The rows are grouped in 4 ways, from coarse to fine. Each group lies inside one group of the grouping before and may be the whole of it. The rows also spread widely along 13 directions, which tell nothing about the answers.
In the rows, 128 means zero.
Some rows, each with its group in each grouping after it:
[118 141 150 162 119 124 132 167 111 158 144 164 151 132 151 132 137 112
 143 125  86 123 145 135 142 114 107 154  97 111 116 147 125 129 137 130
 117 126 124 164 113 144]  Zolo j_194 j_503 Ras
[101  97 122  79 118 186 134 155 140 152 107 176 148 172 172 138 125 133
 106 179 177 192 157 151 136 141 135 196 154 165 149 154 155 120 101 105
 101 140 159  91 165 167]  fekid j_990 j_141 diro
[166 133 163 176 138 111 124 125 126 173 136 134 115  85 160 139 145 119
 133  90  66  99 147 136 115 119 114 104  81 105  83 132  96 118 152 142
 157 147 109 168  95 131]  sib j_646 j_217 Pitet
[ 91 118 104 138 135 144  68 176 134 123 119 117 150 138 123 129 136 133
 126 198 132 140 131  73 153  74  97  98 133 127 140 161 135 145 139 103
 125 107 141 121 135 175]  fekid j_990 j_141 laz
[114 152 127 124  83 129 114  96 126 164 162 181 118 138 183  92 170 147
 134 125  80  83 169 160  87 147 147 208 134 156  92 135 148 107  72 117
 165 118  97 157 132  89]  sib j_408 j_828 vedu
[153 133  82 146 134 111 112 110 147 108 120 110 135 110 125 161 159 137
 136 169  91 104 121 132  86 143  89 108 134 109 100 106 163 125 113 168
 178  72 135 112 136 102]  fekid j_990 j_794 Nizar
[ 85 143 106 104  87 142  92 144 111  90 159 138 132 159  93 106 129 131
 172 105 172 120 135 127 131 103 141 193 135 105 132 154 121 130 144 161
 117 187 131 140 128 123]  sib j_408 j_828 Numo
[163 123 151 151 122 119 127 151 136 122 113 150 148 103 152 147 129 146
 121 172 119 120 134 143 147 114 122 121 127 118 105 133 115  99 134  96
 149 135 135 134 120 168]  sib j_646 j_217 sel
[139 191 161 151 145 153 128 149 135 169 157 126 108 144 139 139 142  82
 130  81  93 147 139 143 119 181 126 156  94 167 107 142 139 108 159 124
 115 134 139 159 121 129]  Zolo j_191 j_262 Kiruz
[ 59 120  61 139  95 134 103 158 149  78 198 131 129 159 103 143 184 130
 184 166 106 148 142  78 104 139 153 189 128 117 146 107 223 159 148 155
 150 109 157 146 152 112]  sib j_889 j_429 fizi
[ 38 179 116 127  88 132 126 135 139  65 181 159 139 162 123 112 137 114
 149 162 130 148 148 119 136 142 129 204 162 135 167 140 193 168 108 110
 141  93 125 160 155 118]  fekid j_399 j_322 zime
[ 77 198 116 148 123 153  85 196 150 120 123 132 151 157  83 157 159  91
 129 191 147 158 113  95 126 144 105 145 132 136 132 151 153 106 165  93
 117  63 167 152 153 144]  fekid j_649 j_870 kaler
[129 168 172 195 110  79 147 213 112  24 181 150 159 115  94 178 109  93
 180 143 107 138 132 122 189 126  99 136 104  65 125 134 150 122 185 112
 135 140 160 185 107 171]  fekid j_399 j_128 suzor
[ 90 142 207 123  97 143 143 153 145 125 116 175 147 140 181 108  96 152
  78 161 143 167 109 143 159  79 129 163 147 154 182 156 116 149 125 112
 106 138 116 133 125 197]  fekid j_999 j_557 zada
[127 127 147 113 100 142  69 121 107 116 133 145 120 116 122  95 125 137
 129 113 186  85 164 118 132  76 148 144 133 113  90 191  51 101 119 103
 139 211 127 141 110 150]  sib j_889 j_429 levu
[114 176 165 157 127 147  85 135 156 199  96 145 118 111 128 139 178 111
  52 158 128 123  84 121  43 101 100 134 110 146 111 146  68 113 137 180
 131  66 136 149 119 137]  Zolo j_191 j_587 gena
[134 170 132 137 144 146 171 117 198 118 105 114 110 117  86 224 148  85
 105 128 164 207  92 162  55 206 137 146 118 113 133  92 155 129 195 196
 140  83 184 124 152 112]  fekid j_399 j_128 lup
[ 84 157  98 121 101 147 111 195 103  89 149 144 166 179  75 132 128 104
 183 133 166 142 124 129 150 122 107 198 134 101 145 151 144 123 156 153
  88 148 153 139 140 136]  Zolo j_596 j_178 Fak
[179  93 104 117 133  99 187  46 155  59 133 115 130  75 154 161  85 153
 170 101 140 119 188 189 162 168 163 113 142  77  99 110 145 145 116  99
 191 183 108 105 122 109]  sib j_408 j_965 zek
[128 137  89 141 156 136  95 160 128 107 167  94 126 145 124 135 132 105
 184 136  89 134 175  86 172 144 116  93 114 134 109 153 181 132 149  71
 140 141 144 134 136 142]  fekid j_399 j_128 lup
[154 103 123 152 154 137  74 173 119 173  89 132 148 107 134 149 157 122
 104 181 124 116 127  96 117  73  74  80 102 110  90 156  76 104 136 137
 135 118 149 119 121 175]  sib j_646 j_217 sel
[156 101 121 139  97 107 159 108 174  67 118 131 148  84 134 167 110 183
 144 163 148 123 123 172 140 124 181 132 146  86 129 106 137 127 147 106
 164 145 125 127 119 140]  Zolo j_191 j_262 Kiruz
[151 167 112 102 155 171 114  95 153 184  81  86 121 141 129 132 115 120
 123  95 138 142 127 163 118 162 116 107 137 157 118 144 123 114 149 129
 119 122 116 101 141 110]  fekid j_990 j_141 laz
[100  91 130 130  85  97 162 117 119  46 160 170 146 106 145 136 112 150
 162 124 135 119 151 152 140 102 128 180 133  62 142 127 145 166 103 177
 163 169 118 141 120 123]  fekid j_649 j_870 kaler
[157 121 133 125 148 120 159 102 145  57 123  97 137  98 136 154  57 131
 163 108 159 147 174 157 211 146 144  88 144  93 126 146 133 144 153  61
 147 189 120 116 120 154]  fekid j_990 j_141 diro
[ 96 230 199 131 137 162  92 113 140 183 126  97 101 152 157  65  95 117
  92  80 100 137 117 126 161 120 117 114 135 209 156 178 109 142 154  80
 100 131  77 154 116 153]  fekid j_990 j_141 laz
[118 145 174 168 127  94 167  86 147 105 138 173 131  80 197 146 125 119
  81 166  87 127 172 153 126 146 100 139 139 122 117 129 144 159  68  98
 190  73 106 151 128 131]  fekid j_990 j_141 laz
[ 99 134 135 132 121 124 129  97 121 104 179 159 105 125 160 111 148 109
 117 117 114 120 167 123 101 134 124 181 120 131 117 143 141 160  77 162
 162 146 133 138 126 119]  Zolo j_194 j_503 Ras
[136 150 143 175 147 101 163 125 143 124 106 129 162  93 145 161 109 116
 120 151  92 134 133 147 160 124  86  91 119  90 127 128 127 156 140 111
 144  79 108 144 118 142]  Zolo j_194 j_503 Ras
[126 126 240 165 107 118 134 161  93 191 156 206 123 120 218 100 146 123
  71 111  59 123 133 128 110  73  84 175  84 156 121 157  89 135 101 179
 122 151 112 166  97 181]  sib j_889 j_429 levu
[108 133  70 115 150 161  97 142 138 133 112 107 155 146 111 142 119 104
 172 144 153 139 179 113 170 136 118 101 139 105 116 167 141 130 141  62
 126 123 129 121 145 129]  fekid j_999 j_557 zada
[103 145 145 181 115 114 156 132 138 159 174 167 119 114 153 165 183  91
 138 102  57 140 152 130  71 162 117 180  83 105 108 105 165 151 143 189
 157  87 130 184 123  96]  sib j_889 j_429 levu
[ 61 161 114  97 105 176  64 116 146 179 143 111  97 171 126  74 154 142
 121 105 134 138 111 100  91  98 154 167 130 178 154 154 130 151 150 158
 109 147 107 133 135 123]  sib j_408 j_828 vedu
[154 129  31 131 132 130 109 149 137 106 117  98 163 137  70 174 155 125
 196 152 129 110 125 138 110 153 107 127 130  81  96 111 164 103 153 159
 140 103 154 107 144  92]  Zolo j_596 j_178 Fak
[116 148  96 155 123  98 117 119 113  82 183 123 119 118 109 142 159 101
 170 104  89 102 145 116  97 139  92 152 106  87 100 116 157 150 125 201
 171 122 129 148 121  90]  sib j_408 j_828 vedu
[ 88 150 124 113 111 166  98 127 132 195 119 145 124 149 124 117 156 113
 122 102 149 135 132 133  82 118 131 174 115 132 120 153  97 128 146 166
 112 132 122 144 130 116]  sib j_408 j_965 zek
[ 85  91 100 121 100 154  94 100 179 200  90 129 133 118 166 102 156 197
 107 177 111 125 112 117  98  65 166 119 143 137 158 126 125 159 140 122
 142 102  83 130 134 136]  sib j_646 j_217 Pitet

New rows. What belongs after each?
[128 160 126 147 125 128  93 126 146 114 134 123 127 102 116 141 126 115
 153 135 152 109 182 121 161 136 162 109 124 104  81 164 101 103 154  25
 156 152 126 164 118 137]  sib j_408 j_828 vedu
[155 141  93  86 103 148 151 103 140 112  80 113 176 144 128 123  65 174
 188 119 165 119 147 216 200 151 151 138 182 111 133 144 141 100 140  57
 118 156  89 106 143 113]  fekid j_990 j_141 laz
[146 133 113 137 145 118 114 130 138  90 122 109 141 111 120 150 121 126
 130 161 135 128 134 117 147 119 100  95 131 114 113 134 128 130 137 117
 151 126 140 108 128 154]  sib j_408 j_965 zek
[177 126 182 163  80  85 126 118 146 142 117 169 135  81 184 128 151 196
  94 167  69  74  95 166  91  83 132 139 120 124  97 108 102  95 114 151
 173 115 102 146  99 145]  sib j_408 j_828 vedu
[112 143 132 145  99 117 130 135 139 114 145 146 136 129 134 136 146 136
 141 130  97 120 112 138 102 115 118 160 123 107 136 118 151 140 135 183
 144 110 123 145 123 120]  fekid j_999 j_557 zada
[159 124  98 117 116 161 104 131 167 191  61 109 148 124 112 149 143 170
 139 145 148 125  95 163 106 117 156 114 132 117 114 123 102  86 186 128
 120 126 124 118 132 128]  sib j_646 j_217 sel
[127 133 129 119  99 157 106 161 159 168  86 101 146 152 114 130 118 180
 141 131 127 147  55 146 124  83 142 127 130 133 169 122 128 121 208 176
  85 135 117 120 122 153]  fekid j_990 j_141 diro
[122  68  81 117 128 169 131 161 145 183 113 172 141 128 121 206 172  96
 158 135 180 175 185 141  86 159 161 178  88  73  81 136 121 103 161 140
 126 154 183 134 144 122]  sib j_408 j_828 vedu
[109 133 139 114 146 144 143  85 125 115 128 142 127 114 158 121  99  99
 103 111 165 140 183 149 147 138 113 143 141 126 124 171 101 161  84 104
 143 151 111 122 132 134]  Zolo j_191 j_262 Kiruz
[137 172 142 176  98  68 157 155 146  23 146 102 165 113 103 148  93 163
 173 158  73 119  71 146 179 107  98 105 146  87 168  96 181 152 179 145
 147  95 106 149 116 146]  fekid j_399 j_128 lup
[131 117 115 119 117 128 143  97 162 122 109 128 136 115 148 142 120 157
 130 147 125 136 133 158 120 127 139 126 146 117 135 124 145 143 127 127
 154 119 113 118 138 123]  fekid j_399 j_128 lup
[135 173 149 146 116 115  83 128  95 119 142 146 127 122 121 108 155 107
 111 124 118  75 129 120  94 103  68 148 126 125  87 160  86 107  98 174
 152 122 127 141 118 124]  sib j_889 j_429 levu
[101 127 142 132  99 126 155 122 152 125 110 158 151 114 130 154 123 140
 121 139 157 153 117 160 116 112 136 164 132  90 146 123 113 147 153 159
 130 122 120 139 127 138]  sib j_408 j_965 zek
[114 165 109 157 145 112 127 109 156 112 134 108 133 113 131 148 144 116
 119 161  87 134 126 114 117 143  91 104 131 128 128 112 164 159 131 134
 165  59 117 127 136 122]  sib j_408 j_965 zek
[142 151 203 167 105  93 110 102 145 111 168 156 103  90 212  81 141 176
  66 171  50  79 118 121 114  84 128 130 133 185 123 132 127 135  71 111
 181 118  97 146 100 166]  Zolo j_191 j_587 gena
[131 182 143 140 148 143 150 190 134  90 112 124 164 144  91 185 100  77
 151 136 162 182 128 146 180 171  92 129 123 108 130 147 143 107 182 100
 103 121 167 133 141 158]  fekid j_649 j_870 kaler
[118 108 134 166 133 122 153 159 142 129 135 146 145 106 132 182 139 107
 133 137 116 160 133 131 119 122 117 138  93  82 130 122 131 153 161 165
 131 119 143 151 117 146]  Zolo j_191 j_262 Kiruz
[160 127 126 129  93 104 116 137 102  96 118 145 165 125 132 105 115 173
 149 145 118  69 107 162 146  76 101 145 141  99 116 141 103 106 106 158
 135 152 111 119 111 139]  Zolo j_194 j_503 Ras
[ 88 132 161 138  61 115  97 143 147 114 141 160 146 129 168  80 122 206
 122 184 106 104 113 122 161  51 166 155 151 143 160 141 130 138 130  78
 136 139  86 156 114 173]  sib j_408 j_828 Numo
[153  93  82 172 153 124 140 155 157 150 126 124 145  95 118 210 158 107
 175 144 103 145 166 122 122 154 146  99  78  62  82 115 150 123 181 113
 150 118 164 149 121 124]  Zolo j_194 j_503 Ras
[ 68 125 182 130  94 133 126 132 100 130 128 164 138 122 137 105  92 122
 126  79 165 132 136 144 144  57 111 164 120  77 157 178  60 174 142 175
 106 187  93 167 100 152]  fekid j_990 j_794 Nizar
[ 99 137 155 155 147 144 157 118 154 193 107 155 138 104 161 161 134  91
  95 121 121 166 152 148 109 137 114 133 105 111 128 144 105 161 140 130
 127  91 113 158 124 131]  Zolo j_191 j_587 gena
[121 132 122 126 119 130 156 123 137  93 102 131 171 113 120 147  79 133
 152 130 175 139 151 173 187 123 134 129 150  81 139 153 107 143 146  82
 123 147 105 136 126 142]  Zolo j_191 j_262 Kiruz
[136 126 144 121 152 151 114 104 145 148 124 125  98 102 144 147 128 101
 116  94 153 140 173 125 113 143 142 114 102 123  92 162  97 125 132 115
 151 176 143 130 122 133]  fekid j_649 j_870 kaler
[109 225 204 164 118 130 100 105 171 142 111 118 110  97 125 110 113 125
  75 128 142 117 107 129 133 109 157 104 131 150 128 165  66 123 167  62
 136 114 105 176 103 155]  Zolo j_194 j_503 Ras
[163  64  33 149 159 123  96 121 135 164 120  92 148  96 132 158 158 141
 191 141  77  87 173 110 122 111 115  62  97  70  74 128 139 135 135 128
 165 121 116 121 118 101]  Zolo j_191 j_587 gena
[108  88 144 144 104  93 144 105 124  57 170 182 124  89 166 143 141 128
 118 149 126 111 168 126 102  99 115 167 125  75 117 132 130 166  68 179
 190 146 136 137 118 133]  fekid j_999 j_557 zada
[ 99 111 118 158  96 109 146 105 139 140 172 167 122 111 163 132 170 141
 149 118  65 108 148 138  79 126 147 184 101  97 119 107 162 162 111 184
 167 115 112 166 116  93]  Zolo j_194 j_503 Ras
[ 97 117  97  84 118 165 117 126 136 148  95 121 153 163 138 108 110 154
 131 142 149 152 113 143 135  93 107 138 156 137 170 149 137 157 128 157
 103 130 109  94 150 138]  fekid j_399 j_322 zime
[132 112 132 148 137 129 152 155 126 134 149 166 137 116 147 182 141  86
 152 121 127 158 189 141 135 162 127 160  92  91  90 137 137 122 142 113
 140 150 156 151 127 137]  sib j_408 j_828 vedu
[138 171 165 166 153 120  89 122 125 169 156 131  94 114 170 114 165  95
  92 126  49 102 149  97  90 127  79 104  96 167  88 154 123 127 100 135
 165  97 124 153 117 133]  fekid j_399 j_128 lup
[ 80 141 111 156 119  98 155  95 135  90 144 140 148  98 124 149 118 107
 155 118 122 129 170 140 142 129 110 139 128  58 129 130 135 185 128 133
 165 103  92 165 126  98]  sib j_408 j_828 Numo
[193  97 176 124 112  98 157 102 122  87  92 143 153  83 175 129  69 183
 114 133 137  99 126 192 170  83 110 109 147  98 119 141  84 118 105 132
 152 183 102 102 104 167]  fekid j_990 j_141 laz
[108 182 168  88  85 152 104  99 169  75 139 123  99 148 134  86 107 173
  95 144 175 138  93 145 121 119 181 172 177 192 166 145 134 123 129 110
 134 169 131 114 138 156]  fekid j_399 j_322 zime
[125 134 104 112 115 135  86 149 134  90 125 114 144 151 122 109 125 161
 134 184 128 119 107 113 144  92 106 118 157 147 144 144 151 123 122 123
 133 125 134 100 142 157]  fekid j_399 j_128 suzor
[117 143 155 102 113 184 110 159 158 170 104 147 131 154 138 136 121 128
 121 131 179 168 137 144 138 129 176 158 130 152 133 165 109  95 168  78
  95 169 150 131 134 167]  fekid j_999 j_557 zada
[ 92 191 145 181 139 130  65 186 109 165 173 144 131 150 154  97 177  91
 111 171  42 105 136  70 125 109  64 131 105 178 112 163 146 126 106 105
 130  63 125 169 122 151]  Zolo j_191 j_587 gena
[ 88 109 101 125 120 168 101 145 151 189 114 148 139 140 149 142 152 127
 140 158 135 152 171 119 122 128 152 144 122 126 121 155 140 130 140  78
 124 116 131 146 140 135]  fekid j_990 j_794 Nizar
[ 85  75  98 133 127 143  99  75 180 201 106 111 105  91 154 133 154 158
 116 129 108 133 141 100  72  74 162  86 107 100 135 135 112 190 151 154
 160 116  93 142 122 115]  fekid j_399 j_128 lup
[129 117 162 108  93 135 161  95 171 127 121 133 122 121 172 119  99 190
 119 115 130 155 107 177 138 113 184 156 141 145 165 113 139 148 156 135
 129 175  98 120 120 151]  sib j_408 j_828 vedu
[175 139 137  89 162 175 116 143 111 196  77 121 138 161 152 124 108 110
 111 107 137 147 132 163 135 134  71 114 126 168 110 171  99  95 124 141
  92 152 134  83 142 152]  fekid j_399 j_128 lup
[131 139 133 156 145 107 134 106 123 130 155 123 130 108 176 114 108 119
 159 110  57 106 193 129 177 131 106  91 119 119 108 153 150 158 110  65
 163 128  83 158 118 125]  fekid j_399 j_128 lup
[ 80  98 115  81  88 154  77 114 118 109 104 142 146 141 136  77 100 176
 126 156 198 108 142 128 152  46 134 148 172 117 152 185  83 147  97 114
 123 181 101 109 129 156]  fekid j_990 j_794 Nizar
[175 173 179 123  98 121  97 139 131  63 134 134 122 127 138  97 117 173
 101 168 143  95  90 146 145 108 131 147 162 175 119 139 112  72 116 107
 148 171 143 110 121 182]  sib j_646 j_217 sel
[ 63 174 118 138  92 126 101 122 110 152 134 161 146 146 124  99 156 113
 132 128 105  96 128 135  88 100  76 176 139 108 133 156 119 151 100 178
 136  71  90 169 136  89]  fekid j_399 j_128 lup
[117 189 116 139 140 138 153 121 164 132 111  94 144 136 101 160 114 109
 146 111 122 168 108 155 139 169 117 120 131 122 148 112 157 145 192 134
 118  89 115 132 138 118]  sib j_408 j_965 zek
[130  93  90 139 118 105 125 122 127  77 164 118 118 108 103 162 152 129
 168 105 121 122 124 120  86 112 116 146  99  65 113 104 143 157 150 243
 162 162 146 123 117 109]  sib j_408 j_828 vedu
[134  59 135 106  82 128 125 166 138  70 120 152 162 133 161 112 105 219
 130 206 151 139  94 135 174  49 152 152 159 128 173 124 141 132 130 131
 124 189 135  90 128 208]  sib j_646 j_217 sel
[102 150 143 140 133 140 169 132 150 138 136 123 144 142 154 140 108 120
 140 114  95 181 137 142 165 151 124 138 127 140 165 123 178 169 166 114
 115 112 107 140 137 142]  sib j_889 j_429 levu
[ 94 103 104 170 127 129 111 142 188 131 126 106 121  86  86 193 158 125
 142 146 146 160 117  88  89 100 175 102  89  63 132 115 120 165 216 153
 143 126 154 159 114 139]  Zolo j_596 j_178 Fak
[205 127 181 115 105 146 115 155 150 150  85 162 132 123 162 142 144 176
  58 183 150 120  71 177  82 112 133 160 135 179 105 129  86  49 116 158
 125 146 167  90 123 182]  Zolo j_191 j_262 Kiruz
[122 161 102 127 139 142 127 137 165  93 124 117 135 133 105 174 138 106
 128 171 159 170 135 130 128 174 129 137 141 131 122 123 164 120 152 102
 143  98 163 116 153 136]  sib j_408 j_828 vedu
[117 172 127 123 140 170 117 148 137 184 114 132 137 161 134 127 133 103
 127 124 129 152 140 140 136 152 122 148 121 158 124 157 131 113 146  99
  99 119 135 133 139 136]  Zolo j_194 j_503 Ras
[179 166 194 141 148 124 147 136 154  87 135 119 107 111 142 163 112 111
  92 120 125 157 102 145 124 151 113 116 116 150 123 123 130 111 151 156
 142 151 165 110 117 171]  fekid j_999 j_557 zada
[ 87 125 111 148 123 149  83 162 148 187 144 100 125 145 131 114 150 145
 159 120  78 141 115  81 133  82 145 109  93 134 149 133 147 159 199 135
 107 135 108 152 113 151]  sib j_408 j_965 zek
[110  89 124 140  84 108 132 109 126 130 117 147 153 100 145 110 124 181
 151 121 113  96 114 153 124  56 128 143 130  67 145 124 101 162 137 187
 146 151  77 148 107 125]  sib j_646 j_217 sel
[108 195 110 127 141 156  80 160 104 154 135 108 136 165  93 114 131  77
 166  93 124 119 145 116 140 136  82 127 117 130 110 175 119 116 154 124
 104 128 127 149 133 116]  fekid j_399 j_322 zime
[115 180 129 140 113 117 103  82 136 122 143 145 115 118 151  97 157 132
  98 150 100  80 137 134  86 131 113 156 146 151 105 140 128 128  69 132
 175  87 110 139 130 102]  Zolo j_194 j_503 Ras
[157 187 183 151 115 113  66 149 119 113 114 102 130 106 104 100  98 145
 124 114 141  78 102 121 169  62 115  81 121 120 103 174  44  92 176  96
 125 179 107 152  88 174]  sib j_408 j_828 Numo
[134 127 124 138 128 111 182 109 113 107 157 163 143 127 167 140 127 112
 146 112  86 128 162 172 131 162  95 178 122 108 119 119 168 152  85 169
 150 124 121 128 132 107]  Zolo j_194 j_503 Ras
[111 132 128 154  88  82 107 101 148  37 150 140 130  84 123 127 133 162
 129 183 127  83 131 118 118  85 133 124 154  85 121 133 126 147 103 122
 195 115 117 149 120 130]  fekid j_399 j_128 lup
[142 106 158 123 129 155 153 166 152 119 162 156 110 134 154 177 129 108
 142 118 155 195 172 139 146 173 186 175  95 139 112 133 154 108 171  93
 122 207 184 133 129 175]  sib j_408 j_828 vedu
[128 101 136 110 125 123 199 126 126  47 158 175 148 135 171 161 100 112
 139 140 142 174 174 170 159 167 110 189 145 109 145 123 186 156  83 145
 149 154 153 101 147 146]  fekid j_999 j_557 zada
[128 144 150 132 102 123 105 159 122  64 152 120 134 134 103 121 115 144
 143 131 150 126 105 114 150  90 127 142 133 120 140 143 121 126 165 151
 123 179 143 129 116 169]  sib j_889 j_429 levu
[109  92  74 129  92 146  84 177 124 155 130 146 160 146 109 133 168 156
 177 154 127 105 118 122 102  82 138 165 114  90 118 136 127 112 151 171
 114 136 136 140 123 124]  Zolo j_191 j_587 gena
[103 151 164 155 116 137  77  99 157 213 120 134  88  94 141 123 173 126
  83  98 112 110 118 109  47  86 145 124  86 125 100 146  61 138 157 175
 150 126 108 171 100 120]  sib j_408 j_828 Numo
[123 158 142 104 121 140  89 116  88 100 166 130 119 145 141  69  95 117
 157  83 151  92 189 127 186 113 126 148 137 145 102 192  96 119 103  71
 130 218 106 134 114 147]  sib j_408 j_965 zek
[137 140 183 180  80  81  95 160 124  53 185 153 115  93 136 113 151 165
 125 159  87  80  96 101 120  66 132 148 114 114 119 122 117 119 137 161
 170 163 135 167  92 172]  sib j_646 j_217 Pitet
[ 78 122 129 154 122 115 139  96 143  90 182 137  97  90 125 154 140  94
 161  76 126 135 181 110 105 140 155 150  92  66 115 135 137 181 142 159
 176 162 128 177 113  97]  fekid j_649 j_870 kaler
[123 174 115  89 102 185  54 165 119 198 118 131 129 201 132  66 160 154
 119 140 120 105  89 131  95 107 119 185 143 213 130 159 127  76 121 149
  83 137 130 105 142 138]  Zolo j_596 j_178 Fak
[131 105 131 158  96  92 152 144 129  66 162 186 142  99 136 178 154 121
 149 164 121 120 160 146 103 137 125 178 118  67  97 119 148 122 107 154
 178 125 160 156 128 124]  fekid j_399 j_128 lup
[153 161 126 115 136 146  99 121 143 136  90 126 134 122 122 142 131 122
 102 156 169 125 133 147 119 136 115 122 143 140  94 153  94  88 126  99
 139 124 141 109 138 141]  sib j_408 j_828 vedu
[ 87 190 146 161  92 144  54 198 140 148 130 148 136 136  71 143 177 107
 124 163 162 121  99  93  92  95 138 159 108 115 106 158  81  84 192 122
 113 110 162 181 117 155]  sib j_408 j_965 zek
[132  92 120 145  67 111 146 163 127  99 173 143 154 131 142 122 114 189
 218 102  87 104 131 160 172  98 186 175 112  84 141 116 162 130 174 131
 121 201 102 167  99 136]  Zolo j_191 j_262 Kiruz
[105 171 148 127 125 146 123 154 111 134 147 171 135 155 144 129 141  81
 119 134 127 143 159 136 119 151  87 182 127 146 115 162 136 119 100 129
 125 116 148 144 144 134]  fekid j_399 j_322 zime
[ 48 117  88 133 114 163  92 137 144 186 131 147 134 137 117 139 165  99
 157 117 142 141 170  99  94 106 146 152 106  81 124 160 119 160 153 137
 127 116 121 170 131 104]  fekid j_999 j_557 zada
[112 175 147 151 110 113 145 145 144  65 155 120 136 137 122 141 111 132
 147 137 102 149 101 140 150 141 115 152 140 128 161 112 182 146 159 148
 134 112 129 141 128 140]  fekid j_990 j_141 diro
[165 129 149  86 149 152 140 101 119 114 111 143 128 127 165 127  88 114
 107 119 184 144 185 171 167 154 120 140 146 149  98 171  98 105  89  75
 136 193 137  88 138 159]  sib j_408 j_828 vedu
[108 169 162 104 119 170 144 118 166 114 148 138 107 147 143 134 104 108
 134  97 173 177 165 153 152 179 191 174 139 157 138 154 147 122 153  65
 122 181 144 140 137 145]  fekid j_999 j_557 zada
[ 96 160 149 128 150 145 148  92 147 110 129 114 108 114 121 140 108  88
 109  88 163 173 139 136 127 145 116 134 127 118 148 141 112 175 152 155
 136 146 123 134 131 133]  sib j_646 j_217 Pitet
[136 168 138 135 144 139 111 122 114 188 114 113 132 142 147 101 138 119
 105  97  73 109  89 144  95 106  52 123 115 154 132 139 110 141 121 218
 113  96  94 119 117 118]  Zolo j_191 j_587 gena
[ 48 131 106 126 119 155 142 164 124 104 160 157 137 162 100 168 143  71
 157 119 166 195 151 121 110 152 109 205 117  89 156 138 167 172 151 190
 111 126 164 148 147 121]  fekid j_990 j_794 Nizar
[101 155 112 182 141 101 108 168 110  66 195 133 124 110  86 177 159  54
 174 121 118 130 177  81 129 147  95 138  84  64  85 140 142 143 155 142
 162 129 166 177 117 123]  sib j_408 j_828 vedu
[ 85 156 157 137 107 129 143 125 170 137  86 138 156 124 155 126 115 163
  83 181 112 156  79 143 131  94 106 126 153 140 185 125 142 164 136 138
 129  60  95 129 138 151]  fekid j_649 j_870 kaler
[155 136 139 125 143 158  91 149 135 153 131 140 114 134 159 124 151 120
 108 158 126 131 157 116 127 140 129 134 122 175  93 154 125  87 118  79
 140 151 156 119 135 166]  sib j_646 j_217 Pitet
